The rows come from 4 hidden closed curves, with some noise, and rows from the same curve form a group. Each curve winds through 8 dimensions. The rows are also pushed far along 6 directions, which tell nothing about the answers.
Known rows, each followed by its group:
[ 10 -18   9 -23   7   8  20  16 -10   4 -28 -15   0 -28  52   4  40   6
  -9  11 -25]
j755
[ 29  -3 -34  30 -13   4  60 -26 -13  22  27 -11  -2 -38   6  80 -44  48
   1  13   4]
j562
[-27 -21 -34  30 -17 -21  39  -2   5   7  -5   6 -22 -32  -3  20  18  24
   2  22  31]
j691
[ 14  11  34 -24   7  43 -11 -36 -11   3  16 -24  32  21  -5   7 -44  -6
   7 -18 -36]
j691
[ 35 -10  31  -8  17  18  11  33 -34  24 -18 -41  24 -48  85  26  13   2
 -12 -13 -63]
j562
[ 15  20  32 -13  36  -7 -14  23  14   5  26 -11  -3  21 -21 -46   7 -31
 -27  23   4]
j755
[-14  -5 -27 -17  18  24  -3  -8 -10  12   5 -31  34   0  58  -9  -1  25
   7 -24 -43]
j755
[ -2  -9   0  17  12  -8 -16  22 -14  -1 -13   4  -3  -3  14 -16  -2  24
 -11   0 -18]
j562
[-64 -16   5   0  56  34  -8 -28  -2  20  -8 -60  18   1  33 -36 -26  13
  -7  20 -57]
j755
[ 43  18 -17   6 -32 -23   1 -13 -10 -18  16  12 -10 -14 -24  43 -18   8
  17  10   4]
j691
[-44 -14  21   8  27  24  33 -10  25  14  -3   1 -13  16 -32 -16   6 -11
 -12  24  37]
j562
[ 64   6  -2 -49 -75  22  38  15  -8  -9  15  26  18 -19  26  57  31 -13
  25 -42  23]
j691
[-10   3  34   0  38  12 -31   0  -1   9  -2  -9  11  38  -5 -20 -16 -11
  -7  -3  -4]
j755
[ 32  -2   7 -55 -51   6 -30 -15 -12 -28 -13   7  13   4   0   8  34 -14
   8 -30 -27]
j691
[ 17  21   8 -10  61 -24 -60   6  24   0 -11   7   8  38  -8 -57  -5 -14
 -13   8 -25]
j562
[-24  26 -61  28  21 -15 -43 -64   8  -2  27 -18  15  25 -23   2 -63  11
  15 -19 -37]
j755
[-12 -18  12  29  17 -10  12 -17   5  30  17 -11   6   6 -22 -15   1   1
 -12   4  24]
j691
[ 24 -31  20  30  27 -26  41  43 -22  23 -34  -6 -23 -46  50 -16  11  40
 -40  44  -9]
j691
[ 14   5 -16 -20 -23   4   8 -23   4 -16   2  24 -10  16 -21  11  -4  17
  14   4   8]
j365
[ 56  21  16  16   3 -23  17  25 -20  -5  21  -5 -22 -19  -6   3  -6 -10
 -29  20 -10]
j755
[-15 -17   5  38  -1   2  39   7  -5  24   2 -14  -9 -36   4  51  -1   8
  -2  15  22]
j562
[-55 -25  21  37  55  -6 -20  11   5  19 -22 -11  -5  14  -3 -68   7  12
 -11  24  -1]
j691
[ 59   9  17 -14 -13 -21  -6 -41 -15  -5  18 -15 -10   3 -36  26 -10  -8
 -28  18 -20]
j691
[ 32   2  30  32   4 -20  28  30 -25   6   7 -15 -27 -40   0  24  -6  -3
 -30  35  -1]
j562
[ 12  25  -5 -22  -4  -5 -54  30  -2 -29 -19  19  19   4  26 -20   1 -16
  18 -35 -32]
j562
[-42  10 -45  16  10  11   5  -5  39  -2   5  38  13  20 -21  -4 -25  17
  44 -11  44]
j562
[-34  22 -57  15  22  11 -12 -70  -1  -6  24 -33   9   9  -4  17 -72  36
  15  -2 -62]
j365
[ 11   6  16  23  58 -33  -8  20  13  12 -22   4 -23   3   7 -32  -4   0
 -38  24 -14]
j365
[ 22   4  -4  11  16  -6   7  19 -13  17  11 -13  13  -7  37   7  13  -1
  -5 -22 -11]
j755
[ 25 -38  24  -4  15   3  42  -7 -32  36 -15 -35   7 -25  59  17   5  25
 -38  12 -17]
j562
[ 16   2   6  19   9  -3  -2  -8  -3   4 -12   6  -1   0   7  -3 -27  -9
   4  -9 -13]
j755
[ 28 -10  -6 -32 -26  11  12   7 -10   3  -5  18  10   6  38  11  15  18
  10 -27   3]
j365
[  9  -4   3 -45   6  11  -3  42  36   2 -31  31  22  -1  44 -42  85 -25
  48 -16   7]
j365
[  3  -8  -9  13   1 -15  26 -10   3   6   4 -12 -21 -23  -6 -16   1  -7
 -31  19  -7]
j755
[-63 -10 -32   1 -15  34  -2 -16  20  -7 -26  35   7  36   1  26   7  13
  54 -39  37]
j691
[ 21   6 -36  21 -14 -40   1 -34  -2  -4  15   0 -21  -6 -27  35   2   0
  -8   6   6]
j755
[  6 -19  38   2  10 -31   1  51  -1  13 -22   0 -31  -9  15 -26  43 -12
 -49  28  22]
j691
[ -3   2   6   1 -12   0 -21  14 -17  -3   3  -4   4   9  16   2   0  -2
  -4 -28  -9]
j691
[-46   6 -31  -8  -6  21 -16 -70   2  -8  16 -35   9  11 -23  22 -45  14
  12   2 -36]
j691
[ 43  21  14 -29  23 -20 -33  -3 -25 -21 -15 -24   3  -7  32 -29 -19 -10
 -42   2 -75]
j562
[ 18  13 -13 -40 -43  41  14 -41  -9 -19  23   3  10  24 -13  41 -27  14
  23 -18  -5]
j691
[ 10  11   4 -45   3  26 -14  -9  -7  -8   1 -18   6  26  30 -12  -3   4
 -14 -12 -44]
j691
[ -4  14  -7   8  -8  12   9  -4  10   0  14  19  11  12 -15  27 -16 -11
  25 -24  32]
j562
[-22 -20 -15  20  25 -28  -3   7  15  17 -20   7 -11  -2   6 -28   7  13
 -12  21  18]
j755
[-49  29 -62  23  14  -3 -20 -32  23  -8  27  -7  -2  18 -20   9 -44  15
  34   4  -7]
j691
[-22 -17   5  -1  19  -1 -10  27   4   5 -20  14   1  15  15 -17  31  13
  10   9  27]
j755
[-45   1  25 -25  15  17 -32  22  30   8  -1  -2  18  27   2 -42  29 -41
  17 -21  14]
j365
[ -8  17 -28  53  48  -5   3  -8  14   5 -12  19  -1  -1  -2  27 -48  27
  32  11  -3]
j562
[ -3 -22   5  33  -8 -13  51  47  -4  20 -19   2  -8 -53  41  14  43   5
  -6  -2  25]
j365
[ 12  -1 -14  53  36 -15   5  24 -12  11 -29  15   2 -18  46 -22 -33  24
   6 -12 -26]
j755
[ 40  29 -28  -1  17 -15   4 -29 -12  -3  18 -21  -8 -10  26  26 -39  12
 -26  -8 -65]
j365
[-27  11 -26  46  67 -17 -38  45  20  -4 -51  42   8   5  33 -42 -17  30
  34  -6 -14]
j562
[ -2 -16  29 -19 -50  29  67   1   2   3  23   0 -20 -12 -32  19  36 -18
 -11  13  49]
j365
[ -3   7  14 -18  -9   8 -19  10 -14 -10  16 -13  -9  24  -2 -22  -8   1
 -23  -1 -16]
j691
[  4  12  18  31  37 -61  -9  -3  13  14  32 -25 -46   3 -54 -26 -10 -23
 -64  58   8]
j365
[-24  22 -29  26  18  -2 -15 -34  16  -4  28   1   0  27 -48   3 -43   2
   3  -8   7]
j562
[-40 -33 -17  17 -30  17  40  49  11  -1 -36  59  -2 -14  19 -10  42  34
  53  -6  67]
j365
[  9  13 -32  11 -26   5  -2  -2   1 -14   6  39  11  15  -7  23  -6  17
  51 -35  21]
j365
[-31  -4 -35  42 -15  19  47  -9   2  -1  -6  28  -5 -13   1  46 -33  38
  30 -17  31]
j365
[-22   7 -10  27  32 -23 -31 -22  17   2  -8  10 -11  31 -35   6 -15  -3
   0   9  19]
j755
[-28  16  13 -30  10   7 -56 -20  10 -15   6 -13   1  41 -20 -30 -12 -26
 -16 -16 -32]
j365
[ 44   8  38   5  16  -4   3  13 -29   3  11 -25 -10  -9   6  -4   3 -14
 -40   7 -37]
j562
[-77 -38   0   9   5  39  36 -16  19  29   5 -21  18   3  -2 -23  23  13
  23   7  35]
j365
[ 29  15   3 -18  13  -2 -11 -13   6  -9  -8  -7   2  -9   7 -15 -29 -11
  -6  14 -41]
j755
[ 42   4 -49  12 -61 -44   2 -28 -13 -21  -7  25 -22 -27 -11  61   1   3
   0 -20   1]
j755
[-25 -16   9  11  -1  23  33 -59 -29  23  42 -51 -12  11 -20  26 -77  37
 -45  24 -11]
j365
[ 16  40 -27   6 -13 -15 -41 -40   7 -25  39  22  -2  44 -71  18 -56  -2
  12 -12  12]
j562
[-37  11 -30  69  40 -32   2  20  30  12 -11  21  -7 -12  -9  -3  -2   5
  30   5  30]
j365

New rows. What belongs after each?
[-17 -17 -22  20  -1  -2  21 -30  14  12  -1  22 -12  17 -35  29 -13  26
   2   8  47]
j562
[-26 -23  52 -14 -12   3  39  26  26  24  26 -11 -21  -3 -43 -32  44 -41
 -30  42  73]
j691
[ 32  10  -9 -20 -30 -22   2  16  -6 -31  -2  18 -27 -13 -20  11  17   7
 -26  20   6]
j755
[-46 -12 -18  -5   8  21 -24 -11  22  -1 -35  16  22  14  21 -31 -12  -1
  41 -24  -7]
j755
[ 44   9 -16  41  31 -38   2  21 -15  12   5   8  -2 -13  19 -19 -35  42
 -17  14 -15]
j691
[-12  10  21 -28  32  27  -1 -21   8   6  24 -39  13  12  -7 -39 -32  -8
 -24  26 -31]
j562
[ 10  -2 -32  50  10 -21  28 -14 -29  14  11 -25 -13 -25  26  33 -20  36
 -20  -4 -27]
j691
[-25   8  38  -5  36  25   2  25   0  10  16 -29  -9  21  10 -48   2 -17
 -15  21 -15]
j691
[ 26  14 -19  38  23 -17   5  24   7   3 -11  34  12 -12  16  -3  -9  16
  35 -12   6]
j691
[ 27  -4  19  -9  25  28  16  -4 -10  20   5 -17  18   5  29   7   2   7
   4  -6 -25]
j562
[ 77  18 -18  20   6 -55 -17  -8  -9   1   5  11   2 -13  -1  12  -2   7
 -10  -5 -23]
j691
[-53   0  -7 -10  49  26 -40  16  30  10 -25   7  32  42  40 -57  28 -11
  31 -44 -16]
j691
[-37 -12 -19   0   6  17  27 -19  25  11 -15  13   0   5   7  17   0  12
  11 -11  22]
j365
[-22 -26  14  14  -8  21  20 -57 -12  19   6 -22   9   3 -28  36 -46  23
 -13   3  11]
j691
[ -7  16 -25  39  33 -12  25  -9  -1  17  18 -22 -19  -6  12  29 -51  26
 -21  22 -10]
j691
[ 22  13   7 -18 -31   6   7  -3 -12  -6  26  -3 -13  19 -12  31 -16  -4
 -20  -9  13]
j691
[ -6 -26  56 -30 -12  27  -2 -30 -33   3  -1 -49 -10  11  -7  -5   0  -4
 -53  13 -35]
j691
[-23 -10   7 -53 -35  58   3 -38   4   3  22 -29  28   6  -9  35  -4  -4
  31  -3  -7]
j562
[ 21  18 -21 -13 -29  -6  -9  -3 -14 -28  16   3 -10  -1 -16   9   9  -1
  -3  -7 -17]
j755
[  7  29 -49   5  22   6  -6 -19  22 -13 -15  26  18   3  16  25 -23  13
  40 -28 -22]
j562
[ 32  -2   9 -53   2  -3 -15  31   7 -16 -40  23  12  -5  46 -33  35  -8
  -4  -9 -18]
j562
[-30   0   2  -4   0  26 -12  -3  -1  -6  -7  -5  15   6  10 -16 -31   2
   1 -22 -16]
j755
[-18   9  19 -15   4  18 -18  22  39 -12 -16  42  -2  27 -34  -7  38 -36
  43  -3  42]
j562
[-11  22  11  44  42 -20  -4  11  16  15  30  -1 -19  25 -38 -17 -41  -5
 -16  29  30]
j691
[-10  23 -22  20   0 -23 -31  16  15 -11  21  11   6   2 -27 -27 -12   1
  29   8  10]
j365
[-33 -38  32 -26  -8  36  32 -15 -12  17  -3 -46   2 -19  17 -12  23   1
 -23  21 -16]
j691
[-29 -20   4 -40 -16  43  16 -32  19   7  -2  13  19  29 -13  14  -9   9
  25  -2  44]
j562
[ 27   7   0 -11 -45 -21 -14   2 -10 -26  -8  30 -17   3 -25  37  19 -17
   2 -15  23]
j562
[ 16  15 -22   0 -28   2 -20 -45 -28 -20  22 -17  -1   1 -27  52 -55  26
 -13 -11 -37]
j562
[ -4 -25 -15  41  35 -25  12   2  -6  29 -19  -7   8 -28  32 -12 -20  46
  -8  18  -8]
j691
[ 78  -5  29 -33 -31  -8  45  19 -35  -6 -18  -3 -30 -41  48  46  32  -5
 -47  -2 -32]
j365
[ 19   9 -40 -19 -21 -15 -28  -6   8 -10  -3  17  17   7  20  -8  27 -11
  21 -43 -16]
j755
[ -7   8 -45  19  17 -30   3   9  24  10  -3  21  -4  -1  20  -2  17   7
  18 -13  14]
j365
[-21 -10  37   5  16   8  -4  36 -11   7  -6  -1 -12  10  16 -33 -11   2
 -25   0   2]
j365
[ 13  12   4 -27  -2   0 -10  -2   1 -12   8  -6 -19  25  -7 -12   2  -3
 -27  10 -15]
j691
[-23  -8 -33  29   7  -8  16  41   4  15   0  24   5  -5  44 -22  19  19
  18 -31  19]
j365
[ 31   1 -15  -7 -20   3 -11  18 -17   2 -10   8  32 -16  61   2 -12   2
  16 -55 -28]
j755
[-52  -1  14   4  17  43 -28 -19   3   7   0 -16  37  26  -2 -10 -46  12
  37 -16 -10]
j365
[ 28  10  11 -13 -36  -6   3 -16 -31 -11  12 -37 -11 -30   8  56  -3 -16
 -24  -5 -39]
j691
[ -9  -8  55 -13   0  39  19 -12 -24   4  12 -35 -17  22 -11   3 -11  -9
 -36  13 -11]
j691
[-20  -5   2  10  18  -7 -28 -16  -1   6  -2 -17  -2   5 -15   5 -17   9
 -10  15 -16]
j562
[-24 -16 -22  17  -5  -1  25  25  13  18  -6  20   6  -6  23  -4  15  18
   7 -19  38]
j691
[-17 -13  10  33 -11 -31  25  19  10  24  36  -1 -29   4 -43  -6  24 -17
 -27  21  72]
j691
[-44  -7   1 -15  11  53   1 -32  -2   7  -8 -26  24  15  28  16  -9   4
  37 -19 -31]
j691
[ 54  -4  21  -6 -26 -20  16 -16 -24  -5  16 -12 -29 -11 -27  -5 -10  -9
 -52  25 -13]
j755
[-31  11 -32  38  34 -45 -64  35  51  -3 -34  72  13  32 -19 -50  27  -9
  57 -27  49]
j691
[-45  -6  16   3  25  35  -2 -29   8  19  33 -17  17  48 -32 -30 -33  -2
  -2  -4  22]
j562
[ 37  23  16 -15  22 -11 -44  -9  -7  -9   8 -23   3   6  -7  -2  -5 -16
   0  16 -54]
j562
[ -7  -7  43 -65 -25  67  20  -9  -6  -7  10 -18  19  18   2  14   3 -13
  -2  -8   3]
j755
[ -8  18  14  19  25 -10 -41   2  15  -3  10   7  -9  21 -51  -2 -39   1
   6  29   7]
j562
[  5 -17  32 -39  -3  21   7  -6  11  15  -8  -5  12  12   8  -3  14 -20
  -3   1  18]
j755
[  4  19 -19  32  -6 -18 -18 -31  -6  -1  31  -8   1   7 -32  19 -73   0
  -9 -10  -4]
j755
[ 36  24  16   0  -1  -9 -22   6 -16 -11  23 -13  -6   1 -17   5   0 -22
 -13  -4 -30]
j562
[ 10 -22  43 -29 -40  17  31  47 -16   6   4   2  -3 -13  14  15  47 -14
 -12   2  46]
j755
[  1   4  10   6  19 -29 -20  19  13  11  -3 -13   3 -17   5 -24  15 -21
 -13  10  -7]
j691
[ -7 -13  -9  57  35 -27  12  22   1  19 -18  20  -9  -2   8 -22 -12  41
  -7  14  23]
j365
[ 48  18   2  23 -15 -17   9 -21 -23 -13  16   8 -22  -5 -39  57 -52  19
 -13  20   4]
j562
[-22  -4  -9  -1 -31  14  22  -9   2   1  12  12  -5  -1 -10  40 -26  13
  20  -1  37]
j365
[ 21 -29   6  30 -13 -45  29  45  12  28   0  39 -15 -10  -9  -9  53   2
  -1  13  88]
j691
[ 66   6 -36  15 -25 -28  27   1 -19  -2  -6   9  13 -58  38  43   0  25
  -1 -26 -29]
j691
[-41  -7 -29  46  17  23  29 -20   2  14   4   9   6  12  -2  23 -23  26
  32 -19  21]
j562
[ -4 -25   3  14  37  -3   3   3  -7  24 -27 -12  18 -15  44 -26 -12  39
  -5  14 -23]
j691
[ 47 -10  -6   7 -10 -56   8  43   1   7  -1  20 -14 -30   8 -26  42   9
 -18  24  25]
j691
[ 28 -11  33 -25  -3  30 -15  11 -40  14   1 -38  31 -13  54  16 -14  15
  -1 -12 -54]
j562
